The groups are shells around one centre, one inside the other: the same stretched ball of 6 dimensions in 6 sizes.
Some rows, each with its group after it:
[ 0.24  1.27  1.68 -0.26 -1.73  4.00 -2.68  1.07  3.23  4.09 -1.09 -2.80
 -0.19  2.72  3.77  0.42] | M
[ 0.62  0.59  1.17  0.02  2.24  1.36 -0.25 -1.39  0.94 -0.42  0.21 -0.62
 -4.95 -1.50 -4.24 -0.47] | F
[-0.22 -0.19 -0.79 -2.67 -4.19  3.10 -2.46  1.23  0.61 -2.03  0.90 -0.97
  2.08 -0.43  3.11 -2.98] | S
[-0.77 -0.86 -0.08  1.22  1.00 -0.43  0.22 -0.54  1.81  0.73 -0.19 -0.71
  0.88  2.85  1.52 -0.64] | Y
[ 0.68  2.17 -0.88  0.87  1.73  0.25 -0.69 -1.64 -0.29  0.71  1.41 -0.83
  3.52 -0.63  1.55  1.50] | Z
[-2.73 -2.21 -0.48 -2.68 -6.86  1.47  1.22 -0.78  4.15  0.42 -1.10 -2.40
  0.40  1.52  4.43 -1.68] | M
[ 0.37  2.12  2.32  1.82  0.83  2.08 -1.07 -0.22  3.02  6.20 -1.61 -2.80
 -0.11  2.92  2.79  3.32] | S
[-1.59 -4.98  0.94  1.19 -0.26 -4.02  2.04  2.92 -1.98 -4.68 -1.18  2.81
 -0.58  2.01 -2.44 -3.95] | Z
[-1.38 -1.60 -0.26 -1.16 -4.61  0.45 -0.35  1.64  0.74 -0.75 -0.51 -0.63
  3.57  1.63  4.39 -1.79] | Z
[-0.89 -2.48  2.03  1.12  0.11  0.21 -0.15  1.85  2.16  0.84 -1.86 -0.37
 -2.77  4.10 -0.04 -1.99] | P
[ 0.30 -0.78  1.71  0.12 -0.72  1.63 -2.04  2.78  0.15 -0.14 -0.79 -0.15
 -0.59  1.77  0.56 -1.90] | P
[-0.54  2.01  1.59  0.72 -1.67  2.31 -0.15 -1.36  4.28  6.70 -1.70 -3.77
  0.73  2.60  4.61  3.71] | S
[ 1.20  1.54  0.95  0.62  0.98 -1.29  0.31  0.43 -3.90 -1.70  0.59  1.13
  1.51 -4.03 -2.72  1.60] | Y
[-1.19 -0.39  1.14  1.54 -0.06  0.70  0.33 -0.74  4.26  4.53 -1.65 -2.44
 -0.11  4.70  3.46  1.14] | M
[ 1.58  0.95 -0.09  1.62  4.37 -0.10 -1.99  0.66 -2.24 -1.99  1.61  1.16
  1.38 -0.14 -1.74 -1.12] | F
[-0.63 -0.96  1.95 -0.29 -1.24  0.93  0.54  0.19  1.80  0.74 -1.48 -1.00
 -3.81  0.39 -1.49 -0.48] | Z
[-0.89  0.58 -1.52 -1.53 -2.56  0.96  0.33 -2.21  1.56 -0.38  1.00 -1.63
  2.39 -1.07  2.60 -0.10] | P
[-0.66 -1.88  1.12  0.90 -0.69 -0.21 -0.60  2.27  0.58 -0.04 -1.07  0.08
  0.80  3.24  1.63 -1.77] | Y
[-1.23 -3.32  0.60  1.26 -1.64 -6.43  3.74  2.61 -5.79 -5.28 -0.72  3.73
  4.02 -2.11 -2.17 -0.68] | S
[-0.18  0.41 -0.53  0.86  2.47  1.04 -0.52 -2.17  2.84  1.16  0.65 -1.49
 -0.74  2.08  0.55 -0.49] | Z
[-2.13 -4.25  0.60  0.42 -1.07 -2.26  2.25  0.65  1.33 -2.28 -1.34  0.72
 -2.19  2.60 -1.18 -3.10] | Y
[-0.64 -0.14  1.24 -1.04 -1.73  3.75 -1.26 -0.66  4.82  2.73 -1.09 -2.92
 -3.79  2.33  1.40 -0.99] | Z
[-1.72 -3.30  2.00  0.29 -2.99 -0.65  0.86  2.56  1.47  0.20 -2.40 -0.14
 -1.07  3.36  1.28 -1.87] | P
[-2.72 -3.17  0.05 -0.25 -2.99 -2.85  4.00 -1.39  1.60 -1.17 -1.33 -0.20
 -0.74  0.53 -0.14 -0.63] | M
[-0.36 -1.79  3.34  1.78 -0.10 -1.81  1.23  2.68 -1.04  0.57 -2.47  0.80
 -2.08  1.17 -2.12  0.38] | F
[-0.61  0.65 -0.73 -1.55 -4.15  1.02 -0.34 -0.10  0.19 -0.13  0.42 -1.26
  4.23 -1.05  3.93  0.20] | P
[-0.03  0.98  0.45  1.47  2.72 -0.60  1.23 -2.59  1.28  1.56  0.04 -1.00
 -1.31 -0.11 -1.56  1.82] | P
[ 1.18  3.88  0.93  0.29  0.12  4.07 -2.76 -0.93  2.62  5.32  0.03 -3.33
  1.64  0.92  3.88  2.98] | M
[-0.90 -3.11  0.60 -0.69 -0.98 -0.57  0.42  1.42 -0.22 -3.88 -0.36  1.14
 -2.72  0.28 -2.58 -3.95] | P
[ 1.14  2.33  1.26  2.58  4.01  0.43 -0.85 -0.86  0.58  3.36 -0.06 -1.11
  0.47  1.23  0.00  2.68] | Z
[ 2.57  3.01  1.15  1.57  6.35  1.58 -1.95 -1.36 -1.07  0.02  1.44 -0.06
 -3.48 -2.27 -5.30  0.87] | S
[ 0.15  1.70  1.65 -0.09 -0.48  1.78  0.21 -1.55  2.01  3.05 -0.87 -2.18
 -2.38 -0.99 -0.50  2.37] | M
[ 0.04 -1.33  2.29  3.64  3.99 -4.32  2.33  1.09 -2.59 -0.50 -1.31  2.00
 -0.85  0.71 -4.06  1.20] | M
[ 1.37  5.08 -0.62 -0.52  0.83  4.17 -2.25 -3.56  2.50  4.13  1.60 -3.57
  1.71 -1.68  2.74  3.38] | F
[-2.14 -3.62 -0.45 -0.84 -2.57 -1.40  1.78  0.09  1.28 -2.97 -0.52  0.32
 -0.71  1.36  0.07 -3.33] | Y
[-2.77 -4.15  1.04  0.04 -2.98  0.01  1.25  0.80  4.74  1.14 -2.39 -1.39
 -2.26  5.67  2.59 -2.82] | M
[-2.62 -2.37 -1.33 -0.23 -3.02 -1.32  2.10 -1.46  3.03  0.11 -0.47 -1.23
  2.76  2.96  4.18 -1.08] | F
[-0.27 -0.13  0.08 -0.21 -2.23 -2.44  1.57  0.71 -3.60 -2.67  0.24  1.24
  3.75 -3.35 -0.33  0.77] | P
[ 0.64 -1.14  1.75  2.72  5.51 -3.32  1.76  0.03 -2.67 -2.66 -0.16  2.33
 -3.94 -1.20 -7.31 -0.39] | S
[ 0.95  1.93 -0.59 -0.09  1.15  2.01 -2.07 -0.79  0.27  0.06  1.47 -1.00
  1.74 -0.50  1.11 -0.16] | Y
[ 0.45  2.09  1.76 -0.28  0.04  5.37 -2.74 -1.06  5.46  5.47 -0.93 -3.97
 -3.63  2.74  2.16  0.84] | S
[-1.52 -0.38  0.51 -0.71 -2.72  2.52 -0.06 -1.38  5.27  3.54 -1.22 -3.21
 -1.21  3.12  3.67 -0.01] | Y
[-0.67 -1.99 -0.21  1.17  0.51 -3.87  1.98  0.81 -3.11 -3.83  0.26  2.20
  2.50 -0.82 -1.61 -1.14] | Y
[-0.37 -0.16  0.87 -2.37 -3.75  2.74 -0.77  0.24  1.39 -0.63 -0.40 -1.38
 -2.26 -1.55 -0.08 -1.35] | F
[-1.43 -1.82  1.71  0.16 -4.77 -1.28  1.00  2.98 -0.53  0.73 -2.16 -0.10
  3.31  1.59  3.54  0.32] | F
[-1.38  0.35  1.38 -0.46 -3.82  0.66  1.68 -1.18  2.85  3.70 -1.84 -2.60
 -0.02  0.31  2.65  2.62] | F
[ 3.19  3.74  1.92  0.79  3.08  1.93 -3.11  1.59 -3.93 -0.29  1.10  0.53
  0.22 -3.85 -3.14  1.60] | S
[-0.11  2.09  0.30 -0.25 -2.97  0.90 -0.25 -0.26  0.27  2.72 -0.27 -1.87
  4.64 -0.63  4.43  2.84] | Z

New rows. What belongs after each?
[-2.55 -3.03  0.86  1.17 -2.33 -3.59  3.84 -0.17  1.10  0.43 -2.07 -0.04
  0.87  2.14  1.14  0.50] | Z
[-1.00  0.23 -0.94 -0.15 -0.98 -0.76  1.63 -2.47  1.14  0.15  0.43 -1.11
  1.81 -0.71  1.25  0.93] | Y
[ 0.83  1.63  0.57 -0.20  0.22  3.52 -2.93  0.28  1.91  1.90  0.35 -1.89
  0.18  1.33  2.10 -0.37] | Y
[-0.43 -2.17  2.61  1.00 -0.89 -0.22 -0.41  3.36  0.00  0.11 -2.01  0.42
 -1.41  2.68 -0.22 -1.57] | Z
[-0.58  1.11  0.99 -0.68 -0.97  4.60 -1.42 -2.20  6.57  5.08 -0.97 -4.24
 -3.64  3.09  2.69  0.48] | F
[-0.05 -1.08  1.74  2.01  2.79  0.52 -0.84  0.87  2.11  1.58 -1.10 -0.54
 -2.67  3.98 -0.67 -1.13] | Z
[ 0.29  1.34  0.05 -1.47 -1.71  1.21 -0.08 -1.09 -0.54 -1.02  0.71 -0.76
  0.05 -3.50 -0.84  0.48] | P
[-0.10 -1.24  1.03 -1.02 -3.18 -0.49 -0.20  2.84 -2.84 -3.20 -0.36  1.22
  1.35 -1.96 -0.58 -1.70] | Z
[-0.74 -4.16  0.15  0.13 -0.61 -3.12  0.63  3.44 -3.74 -6.79  0.14  3.40
  0.77 -0.02 -2.68 -4.96] | S
[-0.57  0.26 -0.09  1.49  1.51 -1.69  1.70 -1.99  0.59  0.87  0.04 -0.55
  1.16  0.35  0.03  1.56] | Y
[ 1.10  1.05  2.66  2.51  2.08 -1.09 -0.30  2.00 -2.23  1.66 -1.14  0.51
  0.89  0.13 -1.09  2.28] | Z
[ 0.68  0.88 -0.49 -1.60 -2.00  1.28 -1.55  0.88 -2.13 -2.80  1.35  0.24
  2.49 -2.94  0.38 -1.25] | Z
[ 0.42  0.32  2.33  0.73 -0.71  0.24 -0.39  1.96 -1.00  1.05 -1.27 -0.15
 -0.07 -0.19 -0.32  1.00] | Y
[ 2.11  3.84  0.84  2.70  3.97 -0.92 -0.85 -0.23 -3.33  1.78  0.96  0.19
  4.35 -2.00 -0.21  4.15] | S
[ 0.19  1.12 -0.47  0.21  2.52  1.72 -0.53 -2.96  2.74  0.81  1.01 -1.69
 -2.27  0.28 -1.02 -0.19] | Z
[-2.46 -1.77  0.18 -0.18 -3.90 -0.35  1.89 -0.84  3.79  2.42 -1.67 -2.10
  1.46  3.26  4.48  0.28] | P
[-1.29  1.22 -0.28  0.57 -2.46 -0.51  1.61 -2.05  2.14  3.90 -0.65 -2.43
  4.67  1.07  5.22  3.52] | S
[ 1.55  2.28  0.74  2.59  5.20  0.49 -1.50 -0.80 -0.09  1.92  0.75 -0.53
  0.44  0.97 -0.87  1.57] | M
[-3.17 -5.48  0.75 -0.05 -4.82 -1.99  1.80  2.79  2.14 -1.24 -2.45  0.24
  0.91  5.23  3.51 -3.71] | S
[-1.81 -1.98  0.73 -0.99 -6.41 -2.16  2.14  2.14 -1.67 -1.24 -1.54  0.36
  4.34 -0.83  3.07  0.21] | S
[-2.71 -3.44  1.06  0.35 -4.18 -3.20  3.57  0.86  0.73 -0.08 -2.37  0.05
  1.24  1.83  1.77 -0.07] | Z
[ 1.60  0.23  2.68  2.95  4.90 -2.37  0.25  1.81 -3.96 -1.34 -0.44  2.21
 -1.95 -1.42 -5.80  0.81] | M
[-1.16 -1.55  1.23  0.37 -0.18  1.24  0.18 -0.46  4.00  1.85 -1.37 -1.70
 -3.51  3.43  0.37 -1.24] | Y
[ 0.25  0.57  2.39  0.53 -0.14  1.83 -0.87  0.77  1.63  2.70 -1.43 -1.48
 -2.40  1.13 -0.14  0.82] | P
[ 0.42  2.60 -0.05  0.80  1.49  1.41 -0.46 -2.55  1.95  3.12  0.55 -2.21
  1.14  0.09  1.58  2.54] | Y
[-1.95 -1.85  1.41 -1.18 -5.41 -0.06  1.77  0.69  1.77  0.89 -2.10 -1.28
 -0.35  0.54  1.99  0.02] | M
[-0.08 -0.21  0.15 -0.14 -2.48 -2.34  0.95  1.65 -4.11 -2.84  0.26  1.50
  4.80 -2.87  0.45  0.39] | Z
[ 0.25  1.74  0.21 -0.76 -2.36  0.27  0.15 -0.28 -1.49  0.04  0.33 -0.67
  3.12 -3.04  1.21  1.87] | Y
[-1.32 -2.98  1.81  2.22  1.38 -3.47  2.81  0.65 -0.03 -0.65 -1.79  1.09
 -2.22  2.04 -2.68 -0.54] | P
[-1.09 -2.35  0.65  0.10 -1.08  0.79 -0.74  1.46  2.25 -0.26 -0.86 -0.55
 -0.80  3.73  1.64 -2.89] | Y
[ 0.54  1.34 -0.05  0.73  0.36 -2.02  0.94 -0.34 -3.41 -1.48  0.85  0.87
  3.73 -3.28 -0.76  1.85] | Y
[-1.83 -1.99 -0.17  1.73  1.54 -1.35  1.83 -2.00  3.77  1.52 -0.78 -1.17
 -0.89  4.33  1.15 -0.58] | S
[-1.43 -3.13  0.35  1.80  1.97 -2.45  1.76 -0.12  1.30 -1.29 -0.73  0.68
 -1.57  3.32 -1.35 -2.19] | Z
[ 0.39 -0.74 -0.74 -0.08  1.02 -0.87 -0.63  0.76 -2.56 -4.43  1.53  1.60
  1.46 -1.48 -1.77 -2.61] | Z
[-2.72 -5.98  0.42 -0.08 -4.02 -3.60  2.18  3.57 -0.96 -4.57 -1.63  2.20
  1.44  2.98  0.92 -4.70] | S
[ 0.12 -2.64  1.04  0.55  1.61 -1.77  0.15  2.21 -2.71 -5.03  0.08  2.53
 -2.46 -0.68 -4.83 -3.65] | Z
[-0.89 -2.51 -0.15 -0.64 -2.60 -1.28  0.13  2.31 -1.81 -3.91  0.03  1.39
  2.33  0.11  0.63 -3.07] | P
[ 0.43  1.12 -0.81  0.39  2.54  1.69 -1.36 -1.98  1.95  0.32  1.35 -1.26
 -0.27  0.85  0.19 -0.73] | Z
[-2.05 -0.06 -0.69 -0.78 -3.81 -0.38  2.44 -2.76  2.90  2.10 -0.62 -2.35
  2.26  0.21  3.71  1.85] | M
[ 0.20  2.68 -1.29  0.22 -0.46  0.73 -0.55 -2.01  0.51  1.98  1.23 -1.80
  5.60 -0.47  4.27  2.44] | S
[ 0.44  1.80 -0.69  1.13  1.09 -0.35 -0.52 -0.83 -0.72  0.80  1.05 -0.56
  4.67 -0.09  2.38  1.58] | M
[ 0.53 -0.66  0.77  0.71  2.09  1.66 -2.29  1.33  0.96 -0.67  0.19 -0.12
 -1.64  2.47 -0.57 -2.67] | Z
[-2.50 -3.34  0.52  1.91 -1.50 -4.11  3.37  0.50  0.74  0.31 -1.87  0.37
  2.59  3.55  2.26  0.05] | F
[-0.63 -0.57  0.19 -0.13 -0.42 -1.53  2.03 -1.34 -0.64 -1.67  0.03  0.22
 -0.75 -2.21 -2.29  0.22] | Y
[-0.48  1.76 -1.23 -1.36 -3.34  2.38 -1.12 -1.37  2.06  1.84  0.79 -2.56
  4.53  0.12  5.57  0.91] | M
[-0.78 -1.99 -0.87  1.09  0.69 -2.57  0.74  0.69 -1.39 -2.99  0.59  1.42
  3.22  1.36  0.60 -2.06] | F
[-2.04 -0.91  0.99 -2.14 -6.47  1.87  1.13 -0.47  3.77  2.38 -1.91 -2.81
 -0.62  0.69  3.61  0.39] | S
[-1.30 -4.10  2.31  0.12 -1.35 -1.81  1.74  2.44 -0.47 -2.98 -1.99  1.48
 -4.48  0.74 -3.88 -3.11] | S
[ 0.03  1.41 -0.61 -1.32 -3.69  0.49 -0.51  0.38 -1.73 -0.79  0.78 -0.55
  5.40 -2.54  3.23  0.91] | M
